The rows are grouped in 4 different ways at once. Each group adds its own fixed numbers to the row, and there is some noise. The rows also spread widely along 14 directions, which tell nothing about the answers.
Some rows, each with its group in each grouping after it:
92 244 162 -172 -1 238 268 -69 -216 226 117 143 75 91 -79 -44 64 84 -16
 118 -117 -41 -92 -13 213 -190 | H Q_542 X Q_560
194 144 4 78 -40 215 -26 -89 -157 143 38 63 59 -61 61 -59 -19 3 -158 76
 7 4 162 -127 -93 -136 | H Q_314 E Q_866
-120 -104 -139 -22 27 -39 -446 144 286 217 -37 25 116 39 -49 79 7 115 63
 -208 -26 -193 94 107 -5 43 | D Q_808 M Q_560
22 128 8 -89 8 1 94 -70 -60 182 33 -50 89 -62 -30 -7 35 -65 25 -64 -52
 -95 -36 132 131 34 | D Q_778 N Q_800
12 133 71 -106 -9 179 97 -18 -92 35 3 0 100 61 -56 27 62 80 44 35 -86
 -71 -81 -32 89 -143 | B Q_468 N Q_800
-77 -15 76 156 27 -331 -108 -235 286 377 220 345 105 50 50 17 -16 127
 -47 -86 -62 -42 288 87 27 135 | B Q_808 E Q_866
-97 -237 -194 -143 111 -161 -32 -5 -47 -256 126 202 -155 -267 361 86 31
 202 -262 -96 154 136 8 205 -18 135 | D Q_468 X Q_866
71 -52 -236 41 99 64 4 65 -88 49 221 32 90 -60 43 12 -198 -4 -257 -81
 215 34 94 89 124 136 | H Q_314 M Q_560
100 -162 -47 -215 -74 187 -342 -143 -74 -243 -66 52 -2 -23 9 318 340 227
 -277 103 72 -291 -90 -110 -23 -157 | D Q_542 M Q_560
-35 -56 -144 -76 71 -247 -63 -28 109 -146 176 36 -143 -13 150 44 0 96
 -137 16 122 123 31 180 2 41 | D Q_778 X Q_560
8 -51 -127 -189 18 228 48 171 -99 -33 -249 -285 -186 -94 299 -33 127 -99
 126 -102 -72 42 -127 170 -148 -251 | H Q_314 E Q_866
-106 58 -96 -130 99 19 86 212 -24 125 33 -19 62 -72 -45 -147 -85 -124
 -48 71 54 33 -89 309 73 130 | H Q_542 M Q_560
30 102 121 -133 72 55 -26 29 -53 216 30 22 74 128 -102 -39 86 -68 75 119
 -21 -162 -138 27 116 -119 | D Q_314 X Q_560
-134 -26 -11 -40 100 151 -120 -50 7 255 177 367 448 228 -271 -64 -8 84
 -7 15 32 -49 108 -73 180 59 | H Q_778 E Q_866
-207 -128 -207 -67 83 -76 -74 57 87 -72 116 -11 55 -76 -128 114 47 47
 -111 -3 197 -30 74 110 140 139 | B Q_468 X Q_560
-137 -265 -194 -50 124 179 82 37 -182 21 -50 -10 243 -46 -38 39 -9 59
 -72 75 72 -253 -183 34 123 67 | H Q_808 N Q_866
94 28 185 -214 100 252 -121 9 -309 272 140 210 52 -170 -258 -35 341 -172
 -36 143 70 -70 93 -259 75 25 | D Q_778 M Q_560
-70 -12 -8 -191 92 -72 -54 -72 69 -43 81 178 73 124 102 -83 1 23 -160
 178 79 84 -88 168 -89 -67 | D Q_314 M Q_866
-36 -23 57 24 65 -71 -46 -38 3 164 -47 37 31 -12 230 -166 64 -133 56 77
 -71 -54 -16 141 -152 6 | H Q_468 N Q_560
-143 -110 -112 -185 52 174 -83 -34 -118 88 31 130 152 -79 128 -75 53 171
 -211 122 76 7 -17 74 -110 -59 | H Q_778 N Q_866
-60 132 83 203 -51 -287 72 -121 216 349 184 100 83 171 -271 91 10 114
 156 116 -83 -125 141 -32 222 -54 | D Q_542 E Q_560
-23 -85 13 -225 49 -20 -102 23 19 -49 -58 -5 -55 -85 150 65 178 -19 -54
 -119 -12 -146 -126 254 18 71 | B Q_542 X Q_800
-64 -42 -60 100 87 -72 -34 250 53 -203 6 155 45 55 -129 -105 -78 96 135
 83 -23 101 28 20 -59 30 | D Q_542 N Q_866
12 -54 -42 -27 -11 184 -398 242 -53 31 -224 -87 79 -119 38 -63 67 14 -27
 54 -1 -275 -97 49 -167 -28 | H Q_468 N Q_560
57 153 189 -166 41 -244 -78 -130 111 217 224 93 35 288 -130 -16 -5 -13
 -182 361 100 -131 -190 152 135 -124 | D Q_314 M Q_560
-142 56 53 -74 100 -164 165 -6 37 103 178 423 53 -31 127 -128 -65 207
 -26 84 -29 200 27 145 21 29 | D Q_314 E Q_866
128 60 -129 -11 -66 69 -80 122 -14 -109 -50 -16 18 -94 75 82 -78 175 -35
 -107 -93 -97 -56 73 33 20 | D Q_778 M Q_560
-47 -24 -45 -56 -54 -102 -82 -115 42 -155 73 86 -138 -211 -12 56 330 61
 -19 -42 45 71 220 -22 -6 15 | H Q_778 X Q_800
-14 108 -81 -22 -50 196 -38 -148 36 -29 -8 41 323 330 -55 86 -92 287 -15
 190 -77 -161 -164 -115 40 -272 | D Q_778 E Q_800
-3 186 71 205 19 17 428 27 -119 255 190 145 72 18 -14 -185 -190 126 164
 277 -179 142 51 -179 -14 -82 | B Q_778 M Q_560
93 97 -101 -16 24 0 -64 -261 41 -287 4 150 130 -77 15 -54 146 -252 -179
 -86 84 171 292 107 -142 144 | D Q_314 N Q_866
68 -106 45 99 80 -25 109 -114 -89 104 84 58 63 172 90 3 60 5 181 36 -113
 -27 6 -153 3 -138 | D Q_778 N Q_866

New rows, each followed by its group in each grouping:
99 39 55 -154 40 -153 139 -35 -110 66 75 -50 -106 -71 152 52 8 11 -178
 131 57 -150 -255 265 134 -16 | D Q_314 N Q_560
-21 -19 -70 30 1 -5 81 36 -120 47 78 8 -96 -142 89 30 -34 192 -48 117 12
 10 10 -72 10 -127 | D Q_468 X Q_866
162 138 303 -85 14 -119 -242 96 -92 402 50 26 -258 -131 79 -189 122 -84
 -64 335 -24 -48 -29 -5 -240 -170 | D Q_778 E Q_866
256 10 -131 320 -10 21 -239 -117 9 -63 160 78 106 32 -1 138 -84 60 -29
 -248 34 -65 329 -271 37 49 | D Q_468 X Q_800
-233 94 -164 29 29 34 180 1 80 29 3 11 217 4 -191 -97 -39 58 93 75 -14
 19 39 83 78 13 | H Q_808 N Q_800
51 143 56 87 9 -77 87 -3 133 -21 62 53 61 242 -173 -9 25 -58 225 36 -121
 44 51 -22 94 -41 | B Q_778 E Q_560
70 -147 62 -37 64 -218 6 -104 -46 31 116 194 -118 -163 239 26 154 -15
 -85 -33 16 -10 46 80 -24 86 | D Q_314 M Q_866
-87 124 -105 -107 -58 -41 -101 -40 130 54 32 37 -74 -127 1 19 20 222
 -158 58 7 53 124 102 -69 -116 | D Q_808 X Q_866
-56 114 -126 -62 -81 13 -32 -31 56 182 44 -29 33 -176 16 33 40 101 -78
 -155 -18 -43 149 179 112 48 | H Q_778 X Q_560
-220 -91 -146 12 -33 -53 16 92 69 -205 -49 -35 -104 -230 -88 91 213 168
 51 129 85 27 83 -47 -63 -45 | B Q_314 E Q_800
-52 63 -65 73 -43 1 119 108 55 167 118 81 38 72 -61 47 -149 317 94 5
 -123 40 47 -36 102 -170 | D Q_542 M Q_866
27 -11 -54 -223 21 -40 119 -72 52 -227 -30 -56 -54 126 -64 185 144 19 61
 -103 -58 -93 -178 159 261 -75 | D Q_808 X Q_866
396 -32 48 7 121 -19 -110 -147 -159 -187 196 33 -76 195 171 16 0 -254
 -254 115 150 -7 -58 -40 -9 -12 | H Q_468 M Q_560
217 115 -120 57 44 140 -275 163 -13 -114 -31 -100 99 63 -89 -68 -145
 -184 -155 -35 123 -62 22 109 -44 69 | H Q_542 E Q_800
12 -48 -59 -34 19 171 -88 -92 -89 -244 -247 -20 98 -69 93 -89 256 -209
 -38 243 20 -110 -53 -17 -262 -43 | H Q_314 E Q_560
160 -106 175 34 -2 -344 -39 -49 -98 203 139 189 -100 -129 235 39 -78 178
 -330 215 37 -327 -240 254 101 129 | H Q_542 E Q_866
71 148 -51 105 -83 85 -142 17 129 104 -119 -70 46 29 -17 -15 -32 87 103
 -94 -176 -56 150 -22 -125 -163 | D Q_808 N Q_866
-81 -104 -14 3 80 31 -41 -182 16 108 94 19 263 166 -221 93 148 -101 20
 50 112 -244 27 -103 165 22 | B Q_314 X Q_800
-20 76 -56 -25 47 109 328 -202 -56 4 18 34 159 26 103 3 -10 9 19 -39
 -117 -7 -27 60 49 0 | B Q_808 N Q_800
229 52 -61 261 -91 -20 -95 -134 33 -127 66 13 -5 31 70 14 13 29 28 -34
 -68 28 233 -203 -117 -69 | H Q_778 M Q_800
-28 -296 -13 -181 270 -124 -94 -73 -4 50 100 180 143 187 201 13 12 -99
 -103 83 82 -209 -304 193 68 152 | D Q_808 M Q_560
149 29 62 31 -126 27 -134 -87 -129 58 -25 178 104 -189 151 -40 -15 234
 -286 214 -71 -246 -75 14 -111 13 | H Q_778 M Q_866
95 10 -25 -114 -83 52 -120 -162 3 -38 -237 -119 56 -134 76 81 160 -79
 -133 82 -91 -318 -142 131 -89 -11 | D Q_808 M Q_866
-77 -72 -56 71 69 -184 131 26 68 -71 90 87 -45 35 21 -40 57 0 118 30 -13
 56 29 110 75 56 | H Q_542 X Q_560
75 -129 -78 -106 192 36 75 -83 -110 -103 100 121 191 155 64 22 -5 -166
 -61 -140 96 -5 -72 135 149 113 | D Q_314 N Q_866
45 -63 -85 -127 16 157 -147 -32 -87 31 -91 -207 -57 -87 124 129 187 -75
 35 -130 10 -155 -33 -11 -2 -124 | D Q_468 X Q_800
-8 45 19 -129 -18 -223 -331 -228 321 138 62 -1 5 45 2 124 222 -163 -134
 -201 107 -85 195 275 21 79 | B Q_314 E Q_800
-70 127 -152 -31 2 175 345 -28 -92 134 108 68 231 76 43 75 -234 271 2 0
 -102 -19 -121 22 240 -105 | D Q_468 M Q_560
-307 119 -227 -210 5 170 126 131 -26 20 -83 -122 -60 -294 -211 -59 99 72
 -74 273 106 160 52 58 -79 -133 | D Q_808 E Q_866
165 -98 14 -56 56 157 93 13 -274 20 13 -62 6 8 77 -29 50 -102 -16 132
 -17 -104 -160 -72 20 -84 | H Q_778 M Q_866
13 -14 34 5 22 -166 -225 83 197 305 81 -90 -95 144 174 42 -70 61 47 -112
 -46 -127 -12 164 9 -89 | B Q_468 X Q_560
-137 -236 -21 -105 223 -118 -42 7 -75 11 96 236 228 -5 -55 -164 80 -236
 -46 80 139 -73 -75 192 98 333 | H Q_778 X Q_866
43 -34 -65 -71 111 -72 -18 83 -52 267 127 -237 -105 71 -40 53 -3 -164 19
 80 123 -78 -91 74 131 -73 | D Q_778 E Q_560
-58 175 -7 27 13 -92 -198 70 180 36 147 213 104 27 -201 -71 -46 69 5 25
 40 113 190 -4 15 51 | D Q_468 M Q_800
18 -42 67 80 124 -106 -33 75 -62 -9 17 92 -7 -169 -144 -88 101 -195 18
 191 75 -111 8 -45 -44 216 | B Q_808 E Q_800
11 -32 -101 -86 20 -193 72 -135 65 -78 148 -112 -198 36 105 193 96 78
 -77 16 131 26 -40 95 115 -151 | D Q_314 E Q_800
33 189 -30 334 -72 -181 -40 202 26 323 190 75 24 -203 -246 -111 -267 193
 19 90 -24 -18 259 -97 60 88 | D Q_778 X Q_866
-92 186 -127 23 -36 400 175 194 -78 59 -127 -98 197 45 -139 -83 -79 156
 253 59 -203 19 8 -159 -26 -205 | B Q_778 X Q_560
-92 165 30 76 -68 -35 13 -107 38 291 180 110 86 -22 -117 -77 25 201 -22
 149 -10 35 197 -80 4 -124 | H Q_778 N Q_800
-163 2 -176 3 33 23 197 -4 4 -6 74 94 191 -8 -61 22 -103 161 -59 160 8
 -17 -48 75 97 37 | D Q_542 M Q_560
160 289 72 7 -36 275 -120 27 -85 203 -53 -105 122 116 -159 -35 -23 -64
 72 101 -74 -114 -5 -169 -11 -236 | D Q_468 E Q_800
64 7 -29 72 -73 -70 -131 -46 86 39 -98 -239 29 18 80 36 16 -23 16 29 -66
 -231 -61 97 -95 -52 | B Q_778 N Q_800
